Every row belongs to one group in each of 4 separate groupings. Each group adds its own fixed numbers to the row, and there is some noise. The rows also spread widely along 14 directions, which tell nothing about the answers.
(in the rows, 128 means zero)
Known rows, each followed by its group in each grouping:
[ 97 145  97 188  95 181  83 136 138 163 101 173  91 130 139 126 150 121
 164 100 140 114 152 129 166 122 152  96 115 114 144 196 150 185 164 139
 160 104 129 183 126 141 118 111 196  96]
J Q771 Q102 X
[148 159 157 108 139 111 168 126 147 112 132  95 136 106  55  94 143 109
 143 158 138 123  63 103 120 108  96 140  95 134 122 112 111 108 111 141
 115  78 162 110 140 142 140 122  87 117]
Z Q195 Q556 T
[ 92 126 172 148 161 134 133 100 156 130  99 146 118 167 103 117 158  96
 143 103  90 152  94 129 113 125  67 125  93  86 109 130  91 121 118 169
 137 114  94 138 128 106 156 157  96 112]
J Q356 Q341 Y
[149 132 134 148 143  94 142 206 132 137 119  98 106 124  78 143  87 127
 148 211 137 110 147 150 128 113 178 135 182 112 118 126 141 135 115 149
 155 137 154 169 137 154 133 153 126 135]
Z Q356 Q556 K
[149 103 142 112 138  82 117 105 140  93 154 144 149 115 115  97 124 120
 126 122 128 123 121 131 136 136  91 156 107 109 155  90 105  49 148 101
 104 113 102 117 149 120 129 124 120 110]
P Q397 Q724 H
[134 123 167  57 179 118 210 176 123 141 135 120 114 175  73 124 106 116
 178  79 102 159  92 132 154 109 108  67 173 129  61 134 122 143  84 150
 119 151 120 144 175 121 162 133 105 134]
P Q195 Q447 X
[125 145 131 155  85 132  82 102 125 111  83  97 146  84 177 130 172 138
  81 140 111 112 134 108 107 143  90 158  62 174 177 135 151 137 205  72
 125 113  72 116  81  99 126 129 112 106]
Z Q397 Q447 A
[ 88  56 135 171 173  94 135  59 150  79 150 152  96 158  99  69 168 120
  92  90 111  73 127  97 174 147 123 122 117 107 163 140 127  93 162 162
 129 119 141 115 188 144 136  95 142  79]
J Q650 Q341 H
[ 82  53 135  97 119 120 164  68 118 108 176 141 160  95 116  99 147 167
  94 103 148 103  43 119 179 130 133 154  90 155 109 167 134  55 125 109
  96  82 153 142 179 161 161  66  94 108]
Z Q771 Q724 Y
[139  71 147 104 158  61 123 102 154  79 111 137 161 155  77  87 129 104
 113 143 129 150 129  64 127 144  91 142 122 105 108  78 113  85 146 109
 130 116 118 149 182 118 134 101 100 113]
J Q650 Q102 K
[128 107 113 129 135 131 100 150 134 124 191 110 113 159  90 124 121  67
 139 118 140 107 101 159 156 133 157 118 157  45 148 124 124 107 173 158
 133 169 103  85 185 132  95 130 124  71]
P Q650 Q102 A
[128 117 109 165 144  95 132  97 149 118 141  95 111 145 115 138 157 115
  97  75  98 114 103 140 160 138 150 114 157  94 188 141 141 112 111 160
 131 112 144  61 153 159 129 103 157 153]
P Q771 Q447 T
[157 123 110 150 129  62  90  98 161  87 101 107 144 143  79  78 148  87
 116 149 134 119 148  44 130 164 113 124 117 121 159  77 134 113 180  97
 135 122 123 107 174 134 112 104 133  83]
Z Q195 Q102 K
[132 232 158 115 122 126  92 121 129 146  90  95 144 130 100 138 118 102
  97 147 101 137 106 137 116 116 104  93 112 196 118  94 110 120 105 170
 102 130 140 127  88 101 171 162  75 121]
J Q397 Q102 X
[103 154 141 106 103  86 120 132 148 150  75 108 145 154 114 141 129 121
 114 135  91 112  84 133 164 150 123  79 132 152  86 120 168 116 136 110
 108 171  82 169 139 150 187 149  82  76]
P Q356 Q447 T
[105 114 119 159 128 104 143  92 136 126 113 157 110 138 118  96 159 133
 128  62 118 111 121  94 181 130 125  93 114 143 148 159 140 120 108 134
 125  85 143 128 161 148 149  97 176 111]
Z Q397 Q447 K
[178  97 142  72 140 118 191 181 110 106 131  70 134 136 112 145 122 129
 123 103 125 168  91 118 107 110 116 132 150 115 123 132 148 145 132 100
 148 137 102  92 158 114 104 113  98 164]
P Q650 Q447 K
[164 119 143 112 152 123 154 157 130 110 166 119  92 125 123 106 134 115
 177 110 113  93 168 129 133 139  99 103 124 131 158 140 126 142 199  87
 121 166  73 116 148  99 110 149 138  87]
Z Q195 Q447 Y
[133 141  96 125 123  85  98  63 173 136  84 121 159 157  81 111 159 113
 156  76 104 172 100  43 167 178 111  98 135 124 118  95  89 108 103  99
 114  79 143 125 169 158 169  82 172 153]
Z Q771 Q341 X
[159 102 178 110 140  90 196 146 155 126  99 104 128 144 143 160 138 136
 130  93  84 137  81 147 130 127  97 128 120 101 148 126 165 117 134  80
 132 142  81 106 135 128 138 145  93 147]
J Q771 Q556 A
[164 208  85 116  66 163  33 152  87 134 185  89 150  72 121 146 105 130
  99 173 167 110 147 165 134 121 168 140 128 182 169 121  98 105 165 139
  91 119 150 114 103 110 109 127 142 110]
J Q397 Q447 X
[127 126 154  95 151 121  87  99 105 101 141 107 182 109 114 130 129 124
 101 140 107 188 146 118  88 133  70 178 113 152 114  82  45  79 112 132
  98  89 111 111 104  66 149 119 105 179]
Z Q195 Q447 A
[127 102 146 167 160 126 133 122 150 106 127 135 118  82 146 132 150 157
 153 162 101 123 141 156  94 121  84 196 108 122 167 134  94 112 123 115
 128  68 110 143  71 135 148 130 155 190]
P Q195 Q341 T
[ 81  21 160 182 189  87 144 100 118  81 128 198  93 150 118  69 132 148
  78 116 142 104 186 116 150 113 141 146 125 102 149 144 141  90 141 186
 153 101 153 160 179 126 121  98 137  99]
J Q397 Q341 Y
[136 172 134 129  91 136 147 176  96 163 113 129 125 132  79 114 109 107
 123 113 178 155  84 136 154  76 172 104 129 115 116 145 155 135  75 182
 136  85 169 116 159 138 107 106 126  93]
Z Q195 Q447 A
[165 118 154  62 169 120 174 131 136 100 164  66 155 109 101 150 124 126
 142 136  94 149  73 134 100 122  81 153 137 153 118 105  79  99 102 100
 107 112 121  98 118 120 163 125  93 209]
P Q650 Q102 K
[129 113 163 138 176 109 159 135 153 132 140 206  75 150 139  93 122 123
 201  67  78  87 179 164 169 140  76  74 118 127 150 143 123 102 133 114
 116 151  77 167 141 109 150 165 169  79]
P Q771 Q724 K
[152 164 147 121 163 118 110 131 117 123 157 152 103 138 115 115 111 112
 156  84  91 138 206 151 139 137  93  90 138 148 153 108  70  88 118 149
 106 140 117 114 123  72 136 148 170 140]
Z Q650 Q556 T
[170 161 139 128 143  87 101 156 163 140 102 122 135 160  90 139 109  86
 180 140 117 182 133 132 108 133 106 127 150  58 133  65  88 100 108 140
 133 120 104 130 127 119 128 159 133 148]
J Q397 Q341 T
[137  98 168  75 186 127 176 151 105  76 156  79 136  90  88 116 116 157
  95 196 121 115 119 129  92 107 102 172 131 198 104 119  98 108 131 139
 115 115 160 141 123 110 154 124  58 165]
P Q397 Q556 K
[114 174 117 134 105 176  84 116 135 148 169 156 128  70  92  90 151 112
 195 150 168 112 101 127 137 108  94 141  66 139 121 157  60 118 141 134
 104  50 138 168 114 129 139 127 157  91]
Z Q397 Q447 Y
[114 169 116 174 113 142 108  80 138 133 105 154 113 121 109  97 168 112
 128  71 138 136 112  97 153 112 116 108  90 133 169 155 116 125  93 163
 134  48 165 107 125 140 128  89 177 133]
Z Q397 Q102 T
[ 87 168 146 152 132 111 102 119 112 151  85  94 133 159 102 149 113 116
  65 143  95 142 108 148 136 124 161 106 156 152 105 110 125 106  71 210
 126 133 151 123 115 127 173 145  87 132]
Z Q356 Q341 A
[172 181  98 100  98 151  60 140 119 127 123 113 161 108 108 128 125 108
 157 131 143 179 156  97 109 141 104 129 121 147 132 100  84 136 157  93
 123 104 113 127 116 102 113 107 160 147]
P Q195 Q102 X
[135 133 132 158 136 142 138 126 134 138 129 127  93 136 160 149 144 123
 145  58  88 121 146 152 150 135 126  99 133 121 184 164 141 144 133 115
 138 130  99  95 118 119 126 131 170 150]
Z Q771 Q102 A
[151 100 129 113 126  55 135 120 141 106 115 139 151 137  86  85 126 124
 114 120 146 125 117  87 164 139 124 120 128 122 131  97 152  88 136 102
 111 113 130 130 188 150 133  97 128  89]
P Q195 Q447 X

New rows, each followed by its group in each grouping:
[131  69 162 161 168  37 159 125 167 104  78 147 117 163 127 115 136 130
 120 126  80 112 162 112 142 145 103 124 141 106 150 106 169 114 143 104
 141 145  86 149 151 134 147 142 132 110]
J Q195 Q447 K
[131 117 107 133 118 108  93 122 146 123 140 101 142 151  86 123 139  93
 114 132 140 133 105 104 148 143 150 128 148  78 138 117 120 118 155 148
 131 123 133 107 180 138 112 106 125  95]
J Q771 Q447 A
[136 152  97 190 136 137  94 127 161 111 154 139  84  98  86  80 155  96
 165 170 152  59 140 117 142 118 132 132 110 113 189 144 115 137 164 152
 136  79 159 134 136 167 111 123 179  86]
P Q397 Q102 K
[142 137 153 190 166 137 162 141 161 121 115 137  61 130 130 112 170 108
 170 107  85  79 154 147 127 119  92 114 113 107 194 163 137 170 159 134
 150 113 109  99 108 131 115 151 174 115]
P Q195 Q556 A
[131 125  98 169 130 155 141 131 158 122 156 121  77  94 119 105 168 135
 180 139 126  46 114 131 157 137 139 126 119 133 179 179 141 163 183 101
 126 107 128 136 129 181 131 116 182 103]
P Q195 Q341 X
[136 144 109 113 112 125 144 141 119 141 131 113 122 148  93 139 126 123
 126  73 139 144  89 130 174 117 168  89 159 113 133 145 140 117  96 152
 132 114 167  99 170 163 129  91 154 141]
P Q397 Q556 T
[117  87 128 159 117  85 115 139 128 122 115  99 151 110 139 170 112 154
  66 190 125 106 119 165 141 122 192 174 165 122 156 127 174  96 125 126
 137 121 141 139 119 166 145 109 121 163]
J Q195 Q102 A
[120 150 113 172 147 110  77 100 166 124  92 123 118 139  94 116 161  96
 150 140  95 123 164  96 126 153 101 111 138 113 138 124  92 148 143 146
 142 105 120 141 128 136 150 128 168 124]
P Q356 Q447 Y
[100 111 124 144 143 118 128 118 171 140 138  90 118 162  73 128 162  65
 158 126 110 119  49 114 147 144 122 129 137  45 115 132 114 132 146 152
 137 131  99  99 168 147 135 135 108  89]
Z Q650 Q447 A
[155 114 126  79  98 122 142 132  95 108  99  85 156 112 166 153 123 169
  82  93 121 162 132 101 133 143 134 116 125 192 137 143 172 133 154  54
 129 141 102 125 130 109 133  84 109 169]
Z Q771 Q102 T
[112  58 164 135 188 100 182 137 145  81 153  81  91 132 125 131 146 137
  90 169  84  57 127 153 123 131 124 144 150 129 146 150 163 135 185 139
 136 173  99 133 138 127 145 144  75 115]
J Q650 Q447 T
[146 115 136  93 117 123 124 133 123 139 124 105 153 125 179 187 132 148
 148  65  78 184 128 156 126 152  92 135 132 124 141 132 111 110 133  58
 117 142  52 113 104  88 146 133 142 199]
Z Q771 Q447 T
[155 125 140 143 122 126 166 123 118 106 160 157 109  82 104  58 144 138
 122 104 176  95 118 112 155  91 119 136  75 145 184 158 138 107 124 128
 115  44 168 111 159 136  99  91 149  88]
Z Q771 Q447 A
[146 128 149  80 148 121 174 188 121 131  81  98 122 157  63 113 105 115
 150 153 139 158 134  69 129 123 135  87 162 142  63 127 145 174 136 127
 155 145 145 172 176 122 131 116  93 108]
Z Q771 Q556 A
[124 141 122 184 127 155 128 110 131 125 170 153  83 112 123  94 158 107
 130  75 143  77 111 161 163 101 141 109  91 106 204 180 142 121 138 167
 132  88 151  84 146 152 100 113 167  85]
P Q771 Q102 Y
[146 142 137 178 135 125  83 150 108 112 181 118 108  99 132 139 115 113
  88 165 130  99 164 207 107  99 139 175 124 110 203 119 104  89 139 188
 122 118 127  90  98  93  97 163 131 124]
J Q650 Q447 K
[119 147 105 163 159 143 130 108 167 139 104 101  97 177  68 127 164  72
 165  71 102 153  93  89 146 129 135  85 164  68 135 153 109 182 100 183
 167  93 157  92 164 161 127  97 173 153]
P Q771 Q102 H
[ 97  55 157 163 159  83 179 111 150  99  67 125  97 171 138 108 166 126
  85  97  87  91 127  95 148 141 122  98 125 117 144 158 217 159 186 112
 169 169  88 127 167 149 134 113 101  84]
P Q195 Q102 Y
[152  58 134  48 140 138 182 144 120  98 195 108 137 130 111 122 136 131
 162  72 143 140  70 116 148 133 106 132 123  93 117 150 115 106 182  66
 121 144  96 100 198 127 110  95 109 129]
P Q397 Q556 Y
[ 86  86 186 119 197 128 176 110  91  96 154 156 102 161 111  97 129 134
  72  64 103 135 141 146 137  95 100 109 126 156 119 149 105 104  89 218
 121 120 146 118 153  76 141 126  97 129]
J Q397 Q447 K
[114 113 163 120 138 120 163 161 115 132  67 157  95 183 113  98 131 112
 138  70 121 156 144  87 147 120 104  68 111 121  92 149 166 160 157 133
 164 163  96 157 172  89 118 134 110  68]
Z Q397 Q556 K
[126 154 123 151 115 106  52 167 107 141  80 124 142 138 126 165  95 122
 105 175 109 158 198 150 111 137 149 130 165 138 119  95 121 119 139 148
 143 157 110 160 101 100 137 149 142 137]
P Q195 Q556 K
[ 93  83 161 211 177 140 104 150 131 122 138 181  85 125 136 122 128 112
 135 150 118 116 173 198 106  96 113 184 120  58 166 147 113 122 137 190
 159 106 101 145  93 105 106 160 146 131]
P Q195 Q102 X
[128 176 151 137 113 111 139 173 143 167  68 181 131 109  89 107 100 126
 176 168 160 139 102 137 146  75 124 115 106 142  97 129 140 119  56 147
 133  57 162 218 117 165 165 135 141 116]
P Q397 Q102 K
[179 185 119 111  68 122  78 141 122 126  88 106 147 112 150 130 130 109
 121 116 131 148 152 102 113 148  99 107  85 157 161 106 152 128 194  56
 129 147  67 116 111  88 105 130 123  97]
Z Q650 Q102 T
[234 149 130 104 149  68 144 149 172  88  78  76 127 126 118 116 142 120
 162 144  99 136 184  56  92 161  72 114 136 150 174  81 134 169 193  33
 138 131  87 118 126 113 114 135 145 155]
J Q397 Q447 X
[158 177 166 114 147  74 130 140 166 131  99  73 151 148  79 135 124  76
 133 168  89 140  71 141 103 132  92 131 129 103 124  50 107  92 109 142
 100 143  96  92 118 132 160 177  62 113]
P Q195 Q341 A
[174  84 158 131 207  98 225 175 128  88 164 108  70 125  84 105 115 140
 135 135 133  94 150 139 129  92 151 128 170 116 170 144 138 130 112 159
 152 110 181  99 164 150 108 116 139 167]
P Q397 Q556 Y
[139 162 184 100 113  97 110 131 110 117  70 189 160 107 127  76 104 135
 101 140 146 151 155 120 125  99  65 121  57 193 115  87 135  77 122 107
 102  98 105 185 113  85 148 134  85  75]
P Q397 Q102 A
[125 130 141 132 114 117 130 167 101 137 108 170  96 165 122 110 110 120
 123  73 133 129 170 144 172 120 149  68 136 118 131 142 174 124 153 147
 142 170 111 140 169 109 109 127 146  58]
P Q195 Q556 T
[ 97  83 144 137 130  78 134  75 140 119  86 189 140 149 140  90 145 156
 106  55 113 135 109 103 182 142 102 111  93 139 130 124 151  72 118 102
 109 100 112 153 162 146 167  99 140 109]
P Q397 Q341 X
[141 123 159  89 144 172 197 228  80 155 161 121  78 149 127 144  96 127
 174  85 131 137 141 181 143  90 146  81 164 121 108 183 153 173 132 142
 142 172  91 133 147  89 105 150 125 109]
Z Q195 Q447 A
[120 155 129 183 109 170 106 124 114 141 105 143  98 148 132 111 167  88
 114  43 135 160 114 136 125 101 108 112  86  75 172 168 140 165 140 186
 156  98 113  71 131  94  76 123 143  94]
P Q771 Q447 X
[136 128 153 125 133 167 124 135  90 105 205 121 123  76 124 133 125 147
 101 135 143 116 122 193 111  89 121 185 104 140 172 146  84  84 129 161
 109  91 152  91 108  97 108 125 121 152]
J Q195 Q556 H
[ 75 134  95 194  92 105  55  92 136 149  54 108 151 141 138 174 149 136
  50 137  98 143 126 121 150 143 180 134 152 139 135 145 156 136 108 167
 150 103 151 146 112 156 165 102 150 153]
J Q771 Q447 K
[137 159 102 125  76 188  46 148 114 152 148 149 140  98 158 152 142 119
 183 120 138 151 165 151 121 139 100 144 104 118 147 149  83 141 193  82
 119 112  66 151  96  86 106 130 188 117]
J Q195 Q447 A
[146  91 112 115  79 102 121 118 125  84 119 100 171  78 116  92 154 150
  78 171 176 107  84  77 129 129 120 174  80 152 141 133 166 105 185  63
 123  85 122 138 162 157 114  79  97  89]
P Q356 Q447 K
[136 154 140 100  90  89 158 131 129 139  76  79 149 156 107 128 126 114
  81 111 120 121  59  97 164 138 149  71 125 160 113 124 200 124 134 102
 123 158 116 113 168 152 152 115  66  79]
Z Q356 Q102 A
[ 96 108 167  88 143 137 173 117 163 129 118 134 120 151 113 115 167 113
 171  87  96 126  54 114 145 132  57 100  88 111  87 156 130 141 161 102
 119 139  67 160 150 119 163 142  85  88]
J Q397 Q447 T
[121 166 108 150 122 141  94  96 146 136 124  86 144 120  59 127 160  89
 123 138 135 152  61  97 125 122 129 150 118 104 126 123  75 122 101 179
 133  63 181  83 131 145 136 101 129 156]
Z Q650 Q556 X
[164 137 125 168 140  99 136 105 145 108 113 145  94 155 118  93 153  92
 124  47 117 124 152 106 154 128 115  85 122 101 206 126 146 123 126 138
 144 100 131  61 161 132  96 100 185 115]
P Q650 Q102 A
[135 110 113 159 107 120 118 145 124 135 142 158 123 105 127 127 119 147
 133 135 168 118 117 153 160 104 172 156 130  99 171 142 135  94 113 131
 127  70 154 145 138 165 118 102 175 133]
J Q397 Q341 A
[127 152 133 170  95 107  98 166 119 157  79 157 112 140 147 149 100 127
 103 122 140 131 154 172 154 103 174 104 136 110 159 136 186 119 120 151
 151 133 123 159 119 132 119 140 143 105]
J Q397 Q102 T
[147 136 176 100 135 114 176 137 139 124  76 152 120 122 144 107 148 147
 172  89  82 137 143  97 123 134  43 100  73 187 121 136 139 141 152  48
 121 129  71 162 110  92 158 147 125 120]
Z Q195 Q556 K
[115 136 172 114 193 159 160 146  87 115 177 132  89 115 115 118 101 150
 119 109 100 119 155 193 125  92 118 118 143 179 132 146  81 107  80 201
 108 118 157 130 109  92 153 143 117 159]
P Q771 Q341 H
